The rows are grouped in 3 ways, from coarse to fine. Each group lies inside one group of the grouping before and may be the whole of it. The rows also spread widely along 11 directions, which tell nothing about the answers.
(in the rows, 128 means zero)
Known rows, each followed by its group in each grouping:
[112 130 122 147 128 178 148 153  97  95 157 105 105 145 116 132 129 132
 109  90 123 138  96 126 131 145 134 160 121  99 111 106 133 166 124]	fati guka j_524
[101 118  83  64 149 152 134 113  79  97 148 137 116 113 117 135 135 163
 140  96 113 139 147 167 117 125 126 165 115 214 164 122 141 128 148]	fati guka j_582
[115 131 151 136 118 143 100 131 106  69 138 142 145 116  96  98 152 107
 167 136 117 125 101 177 119 116 164 134 168 168 147 127 118 152 191]	bosos novi j_36
[126 141 129 136 128 151 137 159 123  55 177 122 143 141 142  76 118 107
 116 130 128 151 109 128 162 152 179 109 164  56 141 120 140 165 120]	Tif punog j_573
[161 127 134 111 148 139 119 121 147  64 167 122 135 160 163 130 115 180
 138  79 105 172 165 139 101 119 134 124 164 100 157 127  76 127 142]	fati guka j_199
[118 102  95 128 155 170  84 128  92  83 154  91 115  84 147  59 124  73
 111 225 130 147 128  75 116 146 207 143 160 115 193 142 126 163 137]	Tif lele j_736
[111 111  83  93 162 150 133 109 122  80 163 118 126 110 132 107 140 149
 166  76 120 130 129 185  74 110 148 179 118 182 150 126 121 161 152]	Tif lele j_918
[120 132 127 108 152 132 155 158  98 108 144  96  93 136 113 111 114 134
 111 151 125 161 115 129 117 141 166 119 117 125 152 151 134 138 113]	bosos Kas j_87
[165 131 116 144 184 149 135  86 161 108 150 128 125 158 128 118 152 174
 134  72 103 127 147 128  44 118 146 158 103 123 103 105  76 159 163]	fati Revi j_137
[107 122  93 122 157 146 142 138 111 103 137  81  86 140 126 139 107 119
 100  92 118 161 111 142  65 124 134 187  87 103 118 128 143 178  83]	Tif punog j_828
[127 136 140 130 129 147 144 159 113  82 171 116 126 133 120 115 138 136
 105 156 128 141 118 125 170 130 156 100 151 111 164 133 134 146 173]	fati Vazav j_853
[193 114  88  95 193 155  90  90 141  95 157 129 133 125 179  78 118 164
 112 141  93 156 213  68  75 161 186 126 154 114 188 115  73 122 130]	bosos Kas j_348
[ 94 145 105  68 142 103 198 148  52 133 129 157  84 157  82 109 166 144
  84 143 107 143 112 158 154 153 165 130  67 162  95 130 189 115  94]	Tif lele j_593
[108 127 155 137  91 154 115 129 100  43 163 135 134 155 143  86 140 125
 188  89 114 160  90 177 127 129 162 137 176 109 120 128  95 136 135]	Tif punog j_573
[133 137  96  70 162 136 163 115  78 111 160 155 135 132 117  95 142 164
 118 153 124 144 157 125 157 156 164  98 125 173 164 129 139 115 136]	fati Revi j_137
[166 129 128 132 146 141 121 119 139 106 136 119 110 156 127 161 140 168
  89  92  98 142 168 119  95 107 110 143 123 116 135 114 100 148 166]	fati guka j_582
[ 91 133 102 107 173 141 147 134 117  73 171 119 135 110 117  52 135 104
 157 149 136 131  95 162 113 132 201 135 128 148 148 143 144 170 140]	Tif punog j_573
[107 133 113 121 139 161 153 144  82 111 145 119 100 137 101 125 142 135
 103 124 122 134 108 126 133 142 141 150 108 139 124 118 143 151 131]	fati guka j_524
[128 118 112  86 161 170 167 120 121  84 196 107  93 148 163 116 151 225
 155  67 106 144 154 130 126 137 145 138 116 161 151 133  79  99 152]	fati guka j_582
[122 120  77  94 194 146 156 123 145  87 175 112 115 124 141  93 134 154
 126  83 110 132 135 152  77 133 173 171  96 132 133 119 133 163 121]	Tif lele j_736
[127 125 134 151 139 176 117 162 110  66 174  95 143 106 134  60 103  85
 141 175 147 147  97 102 146 158 199 106 183  79 179 134 121 168 139]	bosos Kas j_87
[166 134 125 132 143 168 156 110  71 120 152 120 158 129 111  98 146 137
 175 123 163 133 128 112 124 138 142  96 133 143 147 128  95 147 138]	bosos novi j_36
[128 121 102 113 188 150 129 123 131 100 153 108 108 119 128  79 126 136
 133 128 112 138 129 125  70 143 190 154 116 139 147 128 112 153 133]	bosos Kas j_87
[ 89 123 117  99 129 131 114 162  91  89 136 107  87 123 114 145 115 120
  73 164 101 164 121 143 134 126 143 152 134 149 173 140 164 143 143]	fati Vazav j_853
[107 130 105 143 139 173 161 143 105  88 172  89 147 108 105 106 124 100
 160 101 171 123  82 163 122 112 137 141 122 125 143 132 143 199 141]	Tif punog j_828
[116 113 130 115 133 145 137 153  89 127 132  67  41 138 120 150 132 157
  92 146 105 160 126 110 102 128 141 150 100 146 154 156 114 121 130]	bosos Kas j_87
[133 143 150 143 151 134 129 131 130  90 147 145 146 129  95  87 164 120
 127 165 122 114 122 137 136 113 174 106 148 138 139 126 120 160 209]	fati guka j_582
[124 128 119  80 151 134 121 140 129  64 166 147 121 119 129  99 149 166
 123 122  85 131 156 158 142 141 174 130 152 173 173 124 132 116 176]	bosos novi j_36

New rows, each followed by its group in each grouping:
[152 133 139 166 160 150 121  99  97 123 125 117 127 147 111  84 140 101
 130 182 137 152 115  82  77 135 177 116 130 100 119 131  85 161 135]	fati Revi j_137
[176 137 102 120 172 148 125 114 124 113 140 143 153 120 109 104 150 135
 105 129 117 112 168 104 108 141 156 122 125 136 150 103 127 161 163]	bosos novi j_36
[148 135 132 105 117 164 172 129  59 106 169 115 143 145 129 129 129 166
 160 117 165 160 136 122 172 129 113  79 147 141 168 143 101 120 133]	fati guka j_582
[125 115  95 111 144 182 142 139  82 107 165  85 122  96 123 112 112 128
 144 128 155 135 121 117 125 142 145 135 132 153 186 136 129 156 134]	bosos Kas j_87
[ 97 128 177 163  95 132 106 146  96  76 130 104 103 137 102 102 153  84
 145 179 125 149  78 158 123  99 166 126 159 119 130 156 111 152 171]	Tif punog j_828
[121 155 154 184 163 139 172 143 129 118 141 116 118 158  73 100 153 109
 119 137 135 122  65 136  96 121 170 128  97  92  74 123 126 190 154]	fati Revi j_137
[145 126  93 136 106 194 115 125  44 107 141 145 149 130 123 114 114  92
  91 128 133 149 127  77 160 186 136 139 153  85 134  78 151 163  96]	fati Revi j_137
[121 133 126 111 127 152 128 135  77  86 148 145 139 133 119  97 131 120
 127 148 126 150 125 129 156 148 159 115 157 131 149 121 132 137 139]	fati guka j_582
[110 127 122 125 117 175 160 156  91  89 167  86 111 136 122 162 114 155
 128  78 141 147 107 150 144 121 100 144 130 128 151 129 130 156 135]	fati guka j_524
[160 127 150 134 101 164 115 156  97  70 159  97 133 140 149 137 106 138
 125 122 130 173 141 107 157 140 127  99 182  85 179 131 104 133 129]	bosos novi j_36
[136 140 144 112  94 136 143 149  85  74 155 136 153 152 122 147 103 141
 128 109 137 176 124 160 176 131 110  92 177 109 161 130 134 133 128]	fati Revi j_137
[183 154 138 148 104 131 142 145  67 136  96 133 155 159  78 171 114  98
  79 121 146 156 134 115 132 130  89 101 128  80 120 106 152 174 102]	bosos novi j_36
[144 136 146 158 161 138 154 162 146 122 143  71  64 157 115 136 134 150
  78 133 106 143 119 102  90 124 157 135  96  84 116 138 109 154 136]	bosos Kas j_348
[149 124 121 135 118 159 154 139 121  92 172 101 147 111 111 141 160 147
 138  98 154 106 132 157 155  90 106 117 139 148 168 131 128 172 204]	Tif lele j_918
[120 131 159 125  96 132 115 143  86  82 135 130 105 162 127 138 133 138
 115 136 101 178 121 142 138 128 137 123 158 117 141 133 113 117 141]	fati Vazav j_853
[164 125 117 141 180 155 147  94 127 116 135  85 112 177 146 149 105 169
 155  47 129 179 139 120  11 109 112 164  93  92 103 125  55 164  85]	fati guka j_582
[140 140 144 118 121 136 110 139  65  96 133 168 144 125 107  52 149  95
 121 223 118 144 130 105 179 170 208  74 180 130 163 128 132 116 151]	bosos Kas j_348
[147 144 137 109 141 116 136 122 105  95 141 157 142 156 114 106 134 141
 113 154 114 158 146 134 139 136 158  91 151 123 144 128 122 128 146]	fati Revi j_137
[116 131 139 108 122 118 166 156 105 103 158 116 101 128  96 125 173 150
 107 155 125 121 122 162 169 102 144 106 120 166 154 153 148 132 190]	Tif lele j_736
[142 127 157 148  72 163  96 150  78  60 159 127 145 134 144  89 137  91
 118 177 132 157 126 103 202 147 160  85 207  69 171 126 120 136 151]	Tif punog j_828
[110 112 164 152  84 158 106 151  67  90 136  96  59 151 139 102 163 117
 104 185 101 166 104  94 148 144 173 135 151  98 129 144 100 116 136]	Tif lele j_918
[159 142 159 153  84 139 138 159  78  87 148 131 152 149 117 105 137  95
 102 171 148 153 116 109 199 138 145  69 179  56 144 125 138 151 137]	Tif lele j_736
[146 128 139 137 105 124  85 139  50 131  86 108 111 135 102 155 106  70
  54 236 130 188 145  75 127 119 123 104 152 103 180 145 138 152 125]	fati Vazav j_853
[ 91 105  92 101 143 179 130 144  90  79 161  75  94 115 145 127  81 135
 161  69 126 170  98 160  73 147 143 191 126 143 158 132 124 153  82]	bosos Kas j_87
[147 129  87  70 162 125 118 100  88  98 126 160 169 125 120 102  92 124
 159 104 128 169 155 166  73 142 149 134 145 158 164 119 130 144  94]	bosos Kas j_87
[139 121 115 114 135 165 138 146  80 112 151 103  95 133 136 107 122 141
 102 144 119 155 136  85 137 164 162 125 130 111 157 128 121 126 109]	bosos Kas j_87
[103 127 142 136 112 162 157 176 133  28 207  93 142 134 150 100 119 140
 169  75 142 152  81 184 161 125 154 124 175  83 149 135 122 164 143]	Tif lele j_918
[182 127 120 170 116 180 106  94  69 135 119 135 156 134 105 125 142  98
 110 149 146 131 143  68 116 138 121 120 145 103 136  96 104 173 151]	fati Revi j_137
[168 125 117 104  89 124  22  91  57  89  65 200 163 147 127 147 101  78
  79 147  78 193 190 121 100 145 114 151 197 110 153  79 133 136 105]	fati guka j_582
[115 124 136 166 157 158 128 147 126 109 134  86  79 136 106 101 133 109
 117 131 113 135  84 115  64 135 180 171 105 102 107 127 111 173 134]	bosos Kas j_87
[164 135 136  61 140  99 164 127 105 107 150 126 127 153 125 145 124 204
 150 114 130 171 176 170 132 103 117  69 140 178 193 168  99  91 148]	bosos Kas j_87
[121 117 100 105 132 161 125  99  89  87 153 135 117 143 142 100 147 148
 159  74 107 148 130 150  92 142 152 168 122 141 118 111 106 132 113]	Tif punog j_828
[155 138 159 168 134 143 143 128 124  88 155 124 138 156 124  75 168 122
 147 142 132 136 109 122 121 125 177 100 147  78 109 128  87 159 161]	Tif lele j_918
[117 120 136 110  98 142 130 146  55 118 118  95  98 128  99 161 115 128
 134 135 138 163 114 153 121 113 109 131 133 169 168 153 130 131 130]	bosos Kas j_87
[111 125 117 122 115 137 146 165  73  98 136  77 114 126 111 149  94  92
 106 143 155 175  99 147 126 112 117 134 129 101 157 150 161 175  92]	Tif lele j_736
[117 132  88 104 147 166 158 137  78  97 164 123 140 127 119 120 101 128
 119 105 142 152 116 134 139 156 138 136 126 124 148 112 156 163  99]	fati Revi j_137
[118 116 112 132  71 174  72 143  57  63 130 128 127 133 146 118  98  71
  98 126 109 178 119 114 145 164 138 162 182  70 146  97 147 157  84]	Tif punog j_573
[120 128  97  88 141 115 135 161 123  78 145 110 123 121 120 145 104 124
  80 123 117 160 143 172 126 112 127 141 135 126 173 134 175 167 127]	Tif lele j_918
[117 139 140 117 142 122 118 133  77  94 121 132 136 133 105 100 113  93
 131 190 137 173 116 137 121 124 163 104 156 131 156 149 129 150 129]	fati guka j_582
[149 125 100  97 147 152 110  80  86  99 132 177 151 145 129 105 146 148
 150  87 104 143 161 139  88 143 145 154 139 156 125  95  99 129 132]	fati guka j_199
[191 142 129 133 101 158 164 115  47 140 137 142 157 172 117 150 137 149
 114 110 155 161 152  86 160 144  93  78 131  92 132 106 109 134 110]	fati Vazav j_853
[116 118 123 149 113 172 123 154 107  71 167 105 127 116 128 101 141 102
 119 128 131 128 101 133 150 135 156 145 154  96 146 114 140 176 156]	Tif lele j_918
[150 101  84 125 121 195 115  98  75 106 160 120 139 101 138 106 161 130
 143 110 138 114 149 104 126 137 134 156 137 155 163 103 111 157 163]	Tif lele j_918
[177 140 133 129 123 132 111  96  84 116 105 164 164 159 108 139 130 121
 122 117 127 156 160 125 104 119 110 115 147 117 128 104 107 151 136]	fati guka j_582
[137 137 112 113 128 170 157 141  76  82 178 137 164 142 137  99 112 134
 137 110 146 161 120 119 168 163 147 101 155  94 154 110 132 146 108]	fati Vazav j_853
[124 135 133  98 156 119 126 129  74  99 122 125 116 145 120  88 115 118
 140 172 117 187 123 131  91 148 184 112 138 135 145 151 115 123  89]	bosos novi j_36
[169 120  89 134 143 164 133  78  71 126 127 131 178 123 111 111 136 106
 177  96 172 134 133 135  69 112 117 139 123 142 135 110 104 189 122]	Tif lele j_918
[131 138  96 103 178 133 198 118  99 129 159 133 125 136  97  89 171 152
 135 115 142 114 117 146 115 131 163 125  74 153 109 128 140 153 132]	Tif lele j_736
[149 135 115 115 129 134 142 121 122 103 145 143 127 143 108 132 168 151
 103  94 110 115 151 153 133 114 127 134 115 138 128 111 138 148 169]	Tif punog j_828
[118 118 101 145 149 165 133 104 117 130 129 108  89 130  89 167 156 149
 116  65 109 107 113 151  53 103 105 208  75 176 103 103 123 178 172]	fati Revi j_137
[209 114  72 103 175 156 109  73 112 133 123 109 148 137 153 158  87 159
 137  63 131 170 203 105  21 121  96 152 120 127 167 109  77 157  90]	bosos Kas j_348
[138 134 145 124 123 115 126 120 112  76 135 155 137 165 125  97 145 128
 145 108 104 161 119 171 102 128 164 130 149 102 105 120 110 135 123]	Tif lele j_736
[173 141 110 140 130 152 107 112  76 117 109 171 192 126  91  97 115  68
 124 129 143 134 131 121 113 155 148 120 156 100 133  85 145 186 119]	bosos Kas j_87
[160 113  89 109 151 167 120 130 123  99 171  97 110 113 154 114 141 150
  72 149 116 129 185  73 149 138 148 126 132 115 190 124 124 142 158]	Tif punog j_828
[131 142 153 175  80 184 136 165  79  78 167 147 146 147 109 101 144  99
  98 134 127 126  87 102 213 176 155 108 174  59 112  85 150 160 153]	fati Revi j_137
[ 96 137 105  92 112 110 118 151  50 107  96 143 111 135  89 129 110  68
  66 173 112 172 114 154 135 140 143 145 124 124 135 126 199 156  82]	Tif punog j_828
[130 142 143 138 148 132 165 133 116 112 145 119 107 164 102 125 146 153
 116 120 120 143 111 137 114 124 145 120 109 121 109 131 115 146 145]	fati Revi j_137
[136 143 133 115 117 127 134 150  76 102 123 128 144 138  97 152 107 109
 100 152 144 164 132 141 152 114 109 102 148 123 162 132 151 158 133]	fati guka j_582
[139 117 101 138 133 166  97  96  84  95 129 121 149 124 130  99 120  86
 150 122 138 153 128 124  76 129 146 158 143 113 139 114 111 175 113]	Tif punog j_828
[146 152 115 109 148 110 148 128 132  84 146 166 174 144 101 104 137 118
 116 107 126 131 138 176 129 119 148 109 136 112 128 112 158 170 143]	Tif punog j_828
[142 140 130 125 152 121 123 134 136  68 155 154 160 130 125  64 143 104
 118 159 119 139 132 140 132 134 194 106 163  92 143 121 133 161 156]	Tif lele j_593
[ 99 125 126 121 136 152 149 131  79 108 145  99  91 139 109 128 130 141
 139 133 130 156  97 142 109 127 142 144 113 157 133 145 118 140 130]	fati Revi j_137
[141 137 133 129 107 121 131 122  99 110 117 170 127 154  89 130 179 128
  98 105 100 120 130 162 127 119 132 144 119 133  96  98 146 148 164]	Tif lele j_593
[141 132 130 121 116 140 169 135  69 108 146 104 134 148 117 127 130 133
 151 119 162 162 114 147 133 114 120 103 129 120 141 146 118 149 113]	Tif lele j_918
[120 119 104  99 158 173 137 135 134  59 188 114 119 122 150 103 132 177
 157  55 101 133 130 157 108 149 162 164 137 151 151 113 112 137 144]	bosos novi j_36
[149 134 117 127 130 160 143 132  85  96 154 120 143 151 134 124  99 130
 116 118 140 173 128 108 137 153 132 109 148  80 144 116 121 152  96]	fati Revi j_137
[134 136 142 170 125 173 158 167  85 114 146  63 118 127  98 138 118 102
 126 134 166 143  82 110 127 123 126 119 124  96 140 140 127 185 128]	bosos novi j_36
[115 139 140  95 168  94 151 136 142  82 149 109 111 149 114 135 113 165
 133 130 116 174 129 187  91  93 143 114 131 156 160 169 116 136 151]	fati Revi j_137
[104 137 123 104 157 129 147 144 154  41 188 132 150 126 132  73 133 137
 159 104 120 136 110 196 132 120 183 124 155 127 150 137 135 155 161]	Tif punog j_828
[118 119 136 140  87 159  97 136  45 110 114 107 112 122 101 151 114  89
 105 182 139 164 114 113 143 124 117 128 159 135 168 136 136 150 141]	fati Revi j_137
[149 129 130  95 114 117 122 138  92  87 137 138 119 154 139 121 135 143
  93 149 104 175 162 129 149 134 144 106 157 108 157 133 127 117 122]	Tif lele j_918
[116 142 159 121 101 128 144 136  93  87 147 157 130 154  96 125 166 149
 142 120 114 136 108 177 158 115 139 110 144 158 129 128 125 124 184]	fati Vazav j_853
[152 129  83  98 188 166 158 100 123  99 170 124 148 138 143 114 120 178
 154  61 133 142 155 136  83 133 134 143 114 139 143 113  98 153 122]	fati guka j_524
[143 119 137 103 132 127 120 150 155  82 151 100  83 142 137 162 132 192
  98  90  81 147 163 156 109 107 123 143 138 146 171 139 109 120 178]	bosos Kas j_87
[109 132 147 135 114 150 104 144  67  80 136 133 122 139 121  88 122  90
 126 182 121 169 103 114 145 153 176 120 171 101 141 130 122 138 123]	fati guka j_199
[127 137 164 150 105 113 127 157 113  92 125  94 110 146  99 144 133 103
 104 162 133 157 109 154 128  85 126 109 144 103 146 157 130 163 160]	Tif punog j_828
[129 130  54  61 162 176 191 122  73 104 189 150 141 142 141 117 121 184
 127  42 126 144 144 135 146 180 134 147  96 142 136  89 154 132  79]	fati Vazav j_853
[146 139 115  94  99 158 169 153  78  73 194 173 173 124 125  77 171 148
 123 130 138 113 144 137 252 164 159  68 172 127 164 105 160 123 169]	Tif lele j_918
[103 126  99  92 142 149 127 153  72  88 142 125 115 122 126  90  92 103
 115 142 116 171 110 131 124 176 181 144 141 116 153 122 158 142  76]	bosos Kas j_87
[123 133 145 104  93 135 141 146  62  97 139 138  97 175 128 146 135 161
 101 119 101 180 128 133 159 146 128 118 138 118 130 125 124 100 114]	fati Vazav j_853
[142 131 165 151  75 149 122 132  63 101 138 123 131 139 107 113 165 107
 139 173 149 140 116 121 175 113 135  85 165 124 150 143 108 134 174]	Tif punog j_828
[158 129 154 150 157 116 163 123 138 122 134  76  70 189 134 136 156 175
 118 107 112 168 130 121  52  96 138 132  86  88  96 154  64 139 123]	Tif lele j_918
[139 150 145 136 136 134 143 132  98  90 137 140 169 145  97 111 120 110
 145 134 151 152 109 156 127 118 139  96 157 110 136 130 122 167 142]	fati guka j_524
[203 163 160 161 135 115 195 127  83 171 103 120 142 191  73 150 134 133
 118 117 166 155 123 110 100 115 105  68  91  75  89 131 104 161 103]	bosos Kas j_87
[136 140 145 170 115 178 143 167 107  88 164 116 136 121  98 100 157 106
 111 133 134 102  93 111 175 150 161 116 145  96 130 105 143 173 174]	bosos novi j_36
[140 139 120  89 146 125 198 138  91 101 177 126 128 154 127  97 145 170
 142 120 143 153 129 147 158 135 156  84 117 127 139 147 127 120 114]	Tif lele j_736
[150 131 145 153 103 144 101  98  97  97 121 158 130 162 116  97 175 114
 139 114 101 133 127 131 102 129 154 141 142 113  94 104  96 143 154]	Tif punog j_573
[114 148 136  99 165  87 143 132  93 114 102 138 117 154  87 104 113 111
 139 158 118 178 108 179  66 123 172 122 114 150 120 152 134 139  95]	bosos Kas j_348
[102 131 134 112 141 121 159 146 104  91 153 121 101 138 106  98 157 132
 129 141 119 140  99 166 125 121 173 130 116 141 124 145 139 140 144]	Tif lele j_736
[159 129  89 113 155 156 158 132 105 111 164 126 126 136 133 102 149 144
  85 119 124 131 156  97 141 153 153 125 113  97 137 106 140 155 124]	Tif lele j_918
[135 139 111  98 164 129 189 155 138  88 185 125 105 158 139  97 155 182
  92  99 103 139 140 134 153 149 171 116 105  97 121 121 140 132 125]	Tif lele j_918
[101 126 160 152  98 151 108 166  72  97 120 120  66 151 110  97 141  97
  95 167  89 157  83 110 134 168 187 148 141  93 106 121 131 128 117]	bosos Kas j_87
[123 130 134 128 103 136 132 121  83  84 129 141 150 148 108 126 131 111
 169  78 137 158  96 193  98 109 122 146 143 127 111 119 123 162 122]	Tif lele j_593
[170 121 104 115 116 148 114  91  71 125 118 153 133 144 122 128 162 136
 112 109 113 140 167 113 107 134 121 143 126 137 127 100 114 138 133]	Tif lele j_918
